The same things were measured in two ways. Each way mixes the same 10 hidden numbers, adds some noise and spreads widely along 7 directions of its own, which tell nothing about the thing.
In the rows, 128 means zero.
Some things both ways: the first way, then the second way.
[163 116 156 108 161 153  81 170  82  91 138 124 189 125  93  96 171 189]
[155 146 100 154 114 174 120 125 129 146 137 137 138 153 113 148 174 141
 122 110 135 112 143  96  92 136 152  88]

[109 160 111 156 124 116  64 143 130 113 150 108  84  92 154 140 123  99]
[137 119  97  73 156 111 133  76 130 135  98 149 145 174 152 168 158 177
 131 138 124 133 170 161  75 123 105 204]

[146 124 121 153 212 108  90 157  53 146  91  90 199 107  64 124 142 145]
[ 91 112 139 174 122 141 145 167 139 127 133  98 146 126  92 109 128  95
 135 159 143  86 118 134 119 145 150  72]

[140 113  70 131 157 130  65 135 132 115 111 132 153 169 133  77  76 150]
[110  89 127 111 151  98 140 113 133 126 100 138 128 124 128 112  99 116
 131 152 137 136 128 180 129 132 121 171]

[123 103 121 117  89 114 112 165 141 118 165  74 162 157 187 152 173 128]
[159 127 144 130 126 148 132 168 147 179 124 150  93 149 106 134 121 127
  80 122 136 104  94 112 118 137 169 137]

[ 86 127  57 164 105 134 150 160 103 119 158  67 108 166 137 215 126 159]
[120 123 135 183 135 148 134 119 120 146 113 131 134 100 113  98 134  94
 106 132 124 110 135 106 137 121 120 131]

[112 182  71 150 144 114  92 122  80 115 106 145 121 108 131 105 126 149]
[140 114  95  77 112  78 161 123 176 151 141 117  70 140  94  87  95 131
 121 115 127 144  99 138 189 145 129 144]

[132 149 171 115 166 128 144 171 115 172 148  37 107 125 123 128 185 176]
[102 168  99 154  58 135 121 197 155  98 117  67 120 174 109 175 149 169
 148 158 170 138  90 104 128 167 100  53]

[ 87 136 154 116 108 112 229 102 128 203 117 132 109 118 209 113 186 127]
[131  69 105  90 181 111 154  82 132 134  96 171 131 116 158 123  62 104
 124 146 120 128 146 186 118 123 128 189]

[163  80 139 137 114 112  85 130 156 116 125 197 112 141  85 191  86  77]
[118 144 118 112 113 127 139 155 137 127 126 122 128 144 137 144 115 124
 144 147 149 131 125 140 136 139 127 123]

[156 158 189  88 133 154  75 132 128 125 104 161 157 113 186  62 141 132]
[126 171 141 139 152 169  87  84  63  86 135  96 196  69 180 113 180 176
 157  98  75 147 200  66 141 112  78  79]

[ 98 141  14 150  71 118  45  94 122 142  85 179  80 154 164 192  91 112]
[110 145  52 105  63 117 150 188 187 145  73  85 107 197  87 190 118 177
 135 178 177 140 107 142 127 156 101 102]

[134  71  21 129  71 126 104 139 144 124 157 115 143 218 209 150 125 130]
[103 159 117 145 172 147 121 100  96  99 116 132 158 139 170 147 186 135
 137 144 144 119 171 149  60 131 107 149]

[ 24 191  40 149 104 102  80  70 117 112 120 140  59 102 163  73 113 128]
[ 91 152  94 112  99 145 126 158 149 125  83 104 145 166 109 173 160 161
 159 170 169 141 131 150  99 141  95 113]

[196 125 138 117 141 112 155 143 128 230  79 124 176 129 150 144 183 157]
[135 123 122 119 139 135 142 159 181 143  99 122 113 149 125 154  79 131
  95 142 151 116  95 163  87 156 155 125]

[102 131  77 150 119 110 221  84 145 120 155 128 103 119 173  86 104 103]
[164 150 167 116 103 131 128 180 149 180 133 131 122 161 104 139 135 140
 101 121 142 117 110 129 129 132 173 135]

[127  89 172 129  87 128 180 141 174 145 189 123 109 132  89 176 145 107]
[ 80 151 176 112 133 158 133  92 118 128 140 111 164  73 113  65 162  97
 163 116 103 137 145  83 184 108  78 124]

[ 72 125 102 154 136 103 144  72 106 148  74 178 131  92 158 102 131 115]
[117 111 105  88 119 139 157 132 166 138 121 129 153 153 122 162  86 116
 158 150 132 110 140 160 108 129 142 124]

[ 85 122  78 152 122 110 161 135 106 147 134  97  89 137 167 177 149 139]
[123 135  94 126 145 128 140 110 125 116 113 135 153 157 154 157 140 132
 141 149 143 124 161 169  84 131 115 149]

[196 102 172 129 134 150 171 152 186 143 161 125 162 160 111 120 104 122]
[123 122 148 111 135 134 133 135 134 145 105 129 128 125 135 131 101 127
 110 136 123 125 120 115 137 127 125 147]

[142  97 194 101 102 125 130 147 168 148 171  99  89 137 105 180 154 109]
[ 78 145 121 137 153  81 151 105 129  77 141 102 111 142 149  98 162 115
 140 152 154 135 117 156 127 155  72 160]

[137  77 133 123 162 117  85 163 128 153 100 105 179 154 166 128 134 153]
[115 113  90  39 142 133 165 106 149 159  81 122 193 153 128 154  89 141
 163 161 121 130 192 180 125 110 121 136]

[150 129 152 101 141 147 160 170 152 162 170  41 125 166 211  71 161 138]
[151 103 156 121 127 121 109 125 114 134 101 139 136 147 143 143 120 160
 103 130 128 145 113 112 129 138 128 144]

[148 138 154 157 111 125 136 110 141  60 169 174 108  88  54 168  86  70]
[167 140 122 140 143 105 146 139 138 165 148 159  74 190 129 139 161 128
  69 120 148  96 109 137  88 141 167 190]

[132  96  97 130  96  84  59 125 114  51 153 177 107 113  85 194 108  63]
[143 144 125 136 108 139 125 156 122 147 169 137  97 129 101 104 154 112
 136 106 135 119 120 116 145 130 168 101]

[100 104  56 148  93 131 162 139 122 117 150 109 138 183 191 158 124 131]
[126  79 136 126 173 113 164  94 139 150 118 157 119 104 130  82  76  75
  99 135 117 110 125 152 146 127 136 173]

[140 174 100 151  80 107 139 143 116  94 212 130  73 100  63 182 145  88]
[124 124 117 154 190 175 107  94  81 143  87 176 136 127 137 129 197 132
 100 134 141 117 161 139  54 121 125 161]

[148 143 205 125 152  88  97 120 131 116 118 147 128  52  63 142 126  59]
[103 124 144 142 152 108 127 146 110  94 149 117 122 138 140 122 151 131
 134 145 130 109 116 157 103 140 120 133]

Other things, the second way, with their names:
J_994: [127 120 159 131 177 132 116 112  63 112 147 147 137 121 149  88 162 118
 124 119 115 129 138 131 130 123 129 120]
J_300: [134 155 124 121 114 135 142 136 139 151 138 118 141 143 116 122 158 137
 132 127 134 120 145 118 141 132 125 122]
J_593: [144 109 108 103 161 126 124  37 126 122 139 162 131 112 148 132 124 123
 136  89  75 127 167 136  94  92 113 204]
J_280: [ 79 139 165 196 153 198 108 144 119 106 108  97 187  48 134 112 112  86
 144 140 123  99 150 114  95 129 141  58]
J_241: [166 146 107 131 116 107 139 156 153 166 126 128  70 155 101 113 131 142
  81 114 145 136  97 133 147 142 143 141]
J_244: [101 144 106 159 130 175 104 129 126 100  97 102 148  80 129 141 125 143
 144 132 110 132 143 114 107 120  89  87]
J_665: [146 167 150 100 162 112 160 118 146 164 129 130 136 189 142 125 160 125
  85 125 159 114 142 156  90 147 158 173]
J_626: [118 137 119 134 133 107 124 107 117  92 148 139 130 159 156 150 174 140
 151 136 140 129 138 152  89 136 105 169]
J_467: [186 110 140 164 112 119 106 147  98 140 129 158 130 139 156 152 119 154
 103 125 117 129 130 115 135 125 139 148]
J_459: [114 109 101  86 107  94 149 137 151 117 159 122  82 107 113 101  84 114
 162 127 109 134 105 135 193 128 111 133]
J_14: [120 159 124 168  84 149 129 210 157 121 155  97  93 123 112 136 116 120
 130 136 147 106  82  98 144 155 140  63]
J_447: [ 85 141 125 182 175 125 138 122 120  78 162 112 114  92 137  79 161  94
 134 136 130 100 123 157 102 144 102 121]
J_817: [131 127 105 131  84 121 120 152 141 124 117 105 138 153 111 166 125 160
 150 142 126 130 131 132 124 125 117 113]
J_949: [127 109 127  97 114 123 141  77 157 141 136 131 118 151 104 124 125 119
 128 104 108 130 117  95 133 124 124 156]
J_60: [121 130 134  91 176 129 142  56 114 139 136 150 118  95 142  79 124  89
 124  96  99 133 156 120 143 105 127 181]
J_729: [111  97  83 133  86 145 111 180 119 104 107 124 107 154 112 187 101 150
 155 161 129 125 100 125 116 125 115  84]
J_726: [116 128  86  51 118 139 133  92 130 146 133 125 102 127  99 120 131 138
 158 100  91 139 148  92 156 100 119 133]
J_336: [ 92 122 165 109 127 139 153 131 148 150 118 108 149 114 100  85 111  89
 135 139 137 123 118 114 167 136 131 109]
J_45: [100 103  99 150  98 128 132 134 155 111 134 101  98 112  99 132  86 105
 143 129 112 109 106 101 133 128 134 102]
J_167: [135 127 105 119 191 165 121  57  87 130 106 167 159  99 170 116 162 132
 126 116 116 133 191 125  96 118 114 154]
J_689: [163 136 117 120  83 106 110 170 112 160 118 135  92 196  81 133 189 178
 111 128 156 161  97 133 149 135 129 122]
J_659: [156 113 157 172  81 174  94 159 142 165 120 132 130 110  82 138 118 124
 113 104 121 118 104  79 125 125 180  84]
J_909: [110 142 110  80 125 136 148 130 167 144  90 122 130 138 123 141 105 133
 135 147 147 146 122 148 135 136 102 144]
J_361: [136 117 141 164  75 150 110 167 153 126 141 119 132  99 123 149  93 128
 147 127 127 116 109  87 144 142 151  88]
J_946: [161 144 109 128 143 104 142 121 125 144 146 148  91 193 140 139 163 132
  91 116 153 117 126 140  90 145 162 167]
J_658: [148 131 105  87 104 149 118 119 148 157 107 138 123 119 114 146 112 148
 139 109 114 149 139 112 141 113 132 137]
J_635: [121 134 111 134 151 120 118 155 124 106 105 132 119 133 151 142 139 153
 129 156 159 138 122 185  92 150 115 136]
J_209: [117 186  93  58  79 112 143 161 174 141 115  89 109 178 111 154 162 191
 148 143 155 160 114 121 161 150  76 131]
J_20: [123 158 178 135 118 158  98 130 102 144 123 122 147 105 113 107 170 131
 129 108 117 142 133  88 146 110 121 123]
J_126: [154  93 156 157 146 105 137  92 128 152 139 170 107 122 140  98 117  89
  90 113 131 116 119 115 131 136 160 193]
J_768: [ 80  87 117 145 151 111 124  90 116  71 144 115 123  79 128  86 117 104
 169 132 110 129 129 145 134 132 103 118]
J_339: [139  83  93 119 158 124 130 102 146 131  98 153 101 141 129 148 102 141
 102 131 123 121 117 157  77 135 134 166]
J_575: [118 135  90 123 126 103 122 126  96  89 128 115 128 143 157 141 153 167
 155 147 126 149 148 138 140 131  74 129]
J_247: [160  98 103 138 131 133 106 131  91 141 117 176 105 125 140 141 122 131
 123 125 126 134 136 136 121 117 152 146]
J_288: [108 194 117  79 130  98 154 124 139 112 135  88 161 226 146 163 210 177
 146 152 162 132 156 163  85 150  91 147]
J_130: [166 115 111  78  93  93 118 155 149 166 119 146  53 192  77 143 148 182
 100 115 136 152  74 135 137 134 136 169]
J_153: [136 106 129 128 139 127 145 151 142 142 112 139 131 152 140 151  90 119
 109 152 140 105 119 153 103 141 152 136]
J_58: [144 131 110 126 144 124 130 110 100 130 131 143 130 116 151 116 116 116
 131 118 117 136 158 137 143 114 132 138]
J_647: [136 101 115 109 110 148 126 106 143 165 106 130 117 144  93 138  99 113
 117 107 123 123 128  90 116 122 183 115]
J_318: [116 119  84 108 145  99 132 121 103  89 134 137 133 162 174 169 163 178
 159 163 122 118 159 162  94 131  78 173]
J_497: [118 174 141 148 113 134 131 159 102 121 166  98 124 158 120 119 179 127
 129 123 126 110 126  92 139 128 123  91]
J_786: [114 125 121 121 133 165 110  97 138 112 134 110 150  99 110 133 123 126
 157 100  89 120 147 120  96 108 134  96]
J_551: [173 124 139 104 131 132 130 112  94 173 109 159 157 158 159 146 125 138
 105 123 126 132 167  99 141 119 158 156]
J_581: [129 182 152 129  94 169  94 153 131 124 137 111 139 116 122 148 152 140
 152 103 125 143 126 101 121 119 133  96]
J_454: [140 121 113 115 167 150 138  91 110 130 114 158 129 124 158 115 109 102
 113 118 131 138 140 127 124 131 134 130]
J_136: [ 67 141 108 117 167  99 157 128 143  74 126  84 142 115 152 103 130 133
 157 169 143 127 136 187 123 156  70 123]
J_862: [ 87 106  71  93 128  78 149 117 139  75 162 103  91 152 119 123 126 134
 178 143 121 124 119 170 125 139 104 127]
J_821: [146 123  97 143  91 183 108 161  89 159 117 135 139 106 115 137 133 145
 140 127 114 123 155  55 170 117 145  52]
J_2: [ 81 149 125 143 201 139 142  92  83  99 108 107 196 116 161  98 187 129
 140 161 130 115 195 165  95 126  76 126]
J_962: [105 150  77 111 122 164 131 161 121 133  85 103 124 155 106 152 129 138
 135 150 152 135 133 134 112 131 128  66]
J_727: [142 126 132 144 111 124 136 149 128 151 121 144 111 153 125 132 126 113
 109 137 153 127 111 121 139 138 142 141]
J_501: [116 129 141 131  91 135 134 159 158 139 103  97 140 124 103 127  82 111
 133 140 143 141 106 120 164 138 134  88]
J_864: [125  91 111 136 120 126 116 119 114 114 109 133 118 109 126 127  92 124
 137 132 113 142 121 121 147 123 118 119]
J_856: [113 111 126 142 121 129 123 159 108 128 134 136 102 126 112 114 142 122
 135 144 140 120 110 122 142 136 132 114]
J_418: [118 116 116 155 133 138 119 142 129 126 125 126 120 127 107 124 152 134
 127 136 137 111 123 142  95 138 139 113]
J_255: [169 125 139 148 105 115 117 157 151 146 128 134 110 143 126 145 116 151
 100 122 141 128 104 134 121 147 155 141]
J_446: [145 114 122 103 130  96 120 166 120 152 137 148  60 186  96 130 155 145
 105 126 151 124  92 163 101 137 178 154]
J_474: [136 101 123 125 139 113 120 120 117 108 126 130 148 158 143 155 132 158
 135 139 118 120 137 157  89 132 126 135]
J_945: [120 136 106  62  96  90 147 127 176 130 133  95 101 142 108 129 100 153
 149 121 111 146 114 131 168 128 100 149]
J_346: [138 152 112 133  77 153  87 205 124 111 116 115 128 145 141 211 132 197
 151 146 129 130 118 117 103 129 117  95]
J_220: [146 137 146 167 126 152 127 108 113 138 145 145 150 116 140 120 132  89
 124 107 120 117 148 102 128 117 148 128]
J_953: [140 115 139 173 135 133 115 131 100 115 122 136 137 138 155 138 120 113
 110 133 148 125 127 119 104 148 161 108]
J_449: [114 134 122 115 114 109 150 143 150 132 113 103 119 172 109 130 141 148
 114 151 144 131 102 126 142 147  92 131]
J_762: [115 119  78  72 110 119 151 156 164 143 106 110 125 192  89 157 125 158
 149 158 152 129 122 178 109 143 135 102]
J_982: [128  80 110  84 188 106 150  70 129 118  99 151 129 135 155 111  87 121
 114 133 127 142 133 170 113 142 124 163]
J_359: [153  83 121  70 155 107 169  93 158 175 101 183  95 147 130 106  71  98
  90 129 139 142 103 150 158 137 134 199]
J_38: [127 127 120 117 119 149 110 128 106 120 120 141 136 130 138 149 138 142
 150 130 124 140 138 116 124 120 117 123]
J_993: [164 164 124 123  72 148 106 158 147 151 114 127 141 156 137 193 150 187
 132 126 134 137 138  95 119 129 123 139]
J_524: [150 116 126 118 129 123 146 145 125 148 131 133 134 147 136 123 105 128
 115 135 134 120 130 125 150 144 152 109]
J_769: [ 98 115 124 187 108 121 117 166 136  78 125  96 126 115 128 139 124 145
 140 163 133 120  95 134 123 151  81  97]
J_941: [127 113 129 121 154 113 139 128 110 133 104 140 149 162 143 135 143 143
 117 158 143 126 141 164 110 136 116 153]
J_123: [129 110 135 128 122 133 127 105 109 147 135 138 141 141  98 112 159 121
 134 119 110 120 143 112 134 109 131 135]
J_281: [130 117 188 169 124 174 141 134 156 155 108 123 190 108 128 121  71  68
 108 132 142 106 124 106 124 141 174  88]
J_651: [116  92  89 122  80 129 132 164 193 136 107 121 101 132  88 159  88 143
 147 153 148 122  90 138 123 152 135 115]
J_802: [146  82  91 100 136 128 171 140 177 167 108 144  95 109 118 111  20  95
 105 137 127 115 108 141 168 143 161 119]
J_356: [102 160 120 127  69 131 131 164 156 114 158  77 123 101 100 111 127 138
 173 126 114 134 115  91 196 131  89  75]
J_69: [124 114 122 124 176 140 128  88 135 121  99 141 146 129 141 133 124 123
 117 129 136 127 142 169  65 135 135 150]
J_476: [100 117  75 128 105 135 144 158 146 117 114 112 129 172 109 166 133 141
 154 168 152 112 124 149  99 144 117  95]
J_682: [138  97 121 169 139 183 116 128 129 149  76 161 164 126 138 174 103 113
 112 146 148 107 145 134  59 132 169 120]
J_876: [137 154 172 137  97 146 139 174 159 170 142 106 111 158  77 105 140 111
  94 113 149 116  79  90 150 149 166  85]
J_860: [141 129 127 116 131 102 146 124 142 146 137 146  76 147 130 117 113 109
  97 119 134 126 101 122 142 134 136 182]
J_173: [132  68 171 193 147 154 103  98 109 135  88 160 160  85 124 111  98  86
 106 129 124 126 126 127 106 121 154 136]
J_81: [164 114 106  51 169  87 184  34 140 166 155 161 136 148 142  84 108  97
 123  93  93 129 179 155 159 106 136 205]

Some of these things the first way, each followed by its name:
[167 122  67 136 122 143  82  98 132 122  89 211 129 140 157 107  66 108] -> J_255
[143  49 126  98 105 155 181 133 183 124 165  95 125 196 212 122 115 122] -> J_281
[153 133 116 127 137 137 107 127 128 119 107 158 128 137 100 132  94 134] -> J_864
[127 111  90 119  72 119  99  88 145  61 151 185  95 135 150 147  94  66] -> J_946
[ 92 163 169 141 117 129 112 132 134  88 152 171  92 100  94 114 124 118] -> J_359
[202 129  82 158 154 111  40 129 117 133  87 158 143 113  51 166  88  92] -> J_647
[187 113 100 132 147 185 156 148 147  73 172 131 162 178 106  86  65 171] -> J_769
[ 87 112  89 135 151 151 123 159 115 119 160  42 144 186 212  70 140 168] -> J_126
[125 113 174 100 122 125 175 131 169 171 139  84 139 134 210  92 168 148] -> J_346
[158 127 110 120 113 110 172 109 144 146 126 108 139  96 133 152 154 137] -> J_786
[101 155  87 149 128 123  79  91 127  98  86 190 161 123 111  79  96 147] -> J_60
[121 117 154 110 125 142  56 150 136 129 112 115 163 144 133 122 144 152] -> J_449
[171 172 167 107 133 127 121 112 133 117 129 182 111  92 114  81 125  96] -> J_982
[108 160  95 152 109  90  67 114  79  98 101 171 127  83  78 193 130 106] -> J_447
[102 125  71 139  89  88 187 100 154 181 124 116  82 122 172 167 159 121] -> J_581
[129 106  52 145 166 145  76 165  96  58 155  87 188 185 120  80 107 192] -> J_476
[157  67  42 122  94 126  42 193 139 124 182  53 132 202 212 182 147 140] -> J_651
[ 92 168 128 162 152 122 198  60 105  88 105 185 140  77  58  81  92 113] -> J_497
[112 134  80 196 125 111 133 143  91 125 145 147 102 117 143 188 115  74] -> J_318
[110  84  83 129  95 120 157 122 107 185 112 140 143 162 200 160 170 133] -> J_300
[223 123  83 169 122 141 159 193  99 125 192 158 134 169  81 187 131 129] -> J_167
[122 128 150  77 102 117  65  82 141 108 114 163 127  98 148  83 128  93] -> J_768
[167 151  91 172 192 141 222 185 109 129 200  25  86 138  69 142 107 161] -> J_173
[118 147 143 121 113 117  63 117 152  74 140 139 158 101  99  94 123 132] -> J_726
[175 128 179  76 129 127  61 107 147 157  78 173 167  99 120  81 149 143] -> J_69
[172 166 155 106 119 157 221 117 158 113 189 106 134 116 137  64 144 158] -> J_339
[ 77 167 101 142 124 109  63  81 111 133  61 130 131  86 137 138 121 121] -> J_45
[ 71 128 179  98  88 117 120  75 162  75 138 181 106  96 155  91 116  98] -> J_459
[139 139 154 163 230 158 146 177 101 108 143  86 165 157 124  37  98 169] -> J_551
[130 110 113 137 116 117 142 148 125 128 157 118 104 143 146 160 125  92] -> J_941
[185 178  68 178 162 104 131 129  92 137 116 204 108 107  51 131  89 113] -> J_635
[117 145 210  95 142 138  52 145  91  80 132 159 161 110 122  83 145 117] -> J_821
[137 114 243  85 144 160  41 103 164 128  79 165 181  79  84  64 143 146] -> J_949
[164 142 197 126 174 140 176 162 132 123 184  75 111 105  85 105 139 149] -> J_682
[ 91 200 176 151 177 105 176 150  74 136 151  70 108  67  93 121 167 140] -> J_2
[ 66 120  60 140 153 140 135 125  95 140 102 100 161 188 187  56 139 196] -> J_727
[157 128  95 139 136 148  59  86 167  99  72 218 167 128 110  72  45 145] -> J_945
[128 118 159  87  91 116 112 110 159  89 164 125  53 126 181 140 114  43] -> J_953
[160  91 163 121 112 102  93 122 130 215  63 210 136 109  97 200 160  83] -> J_38
[167 130  80 163 179 134  81 141 125 107  97 156 127 143  53 134  45 145] -> J_501
[152  91  42 141  53 129 124 113 159 183 131 198 109 189 181 170 126 114] -> J_209
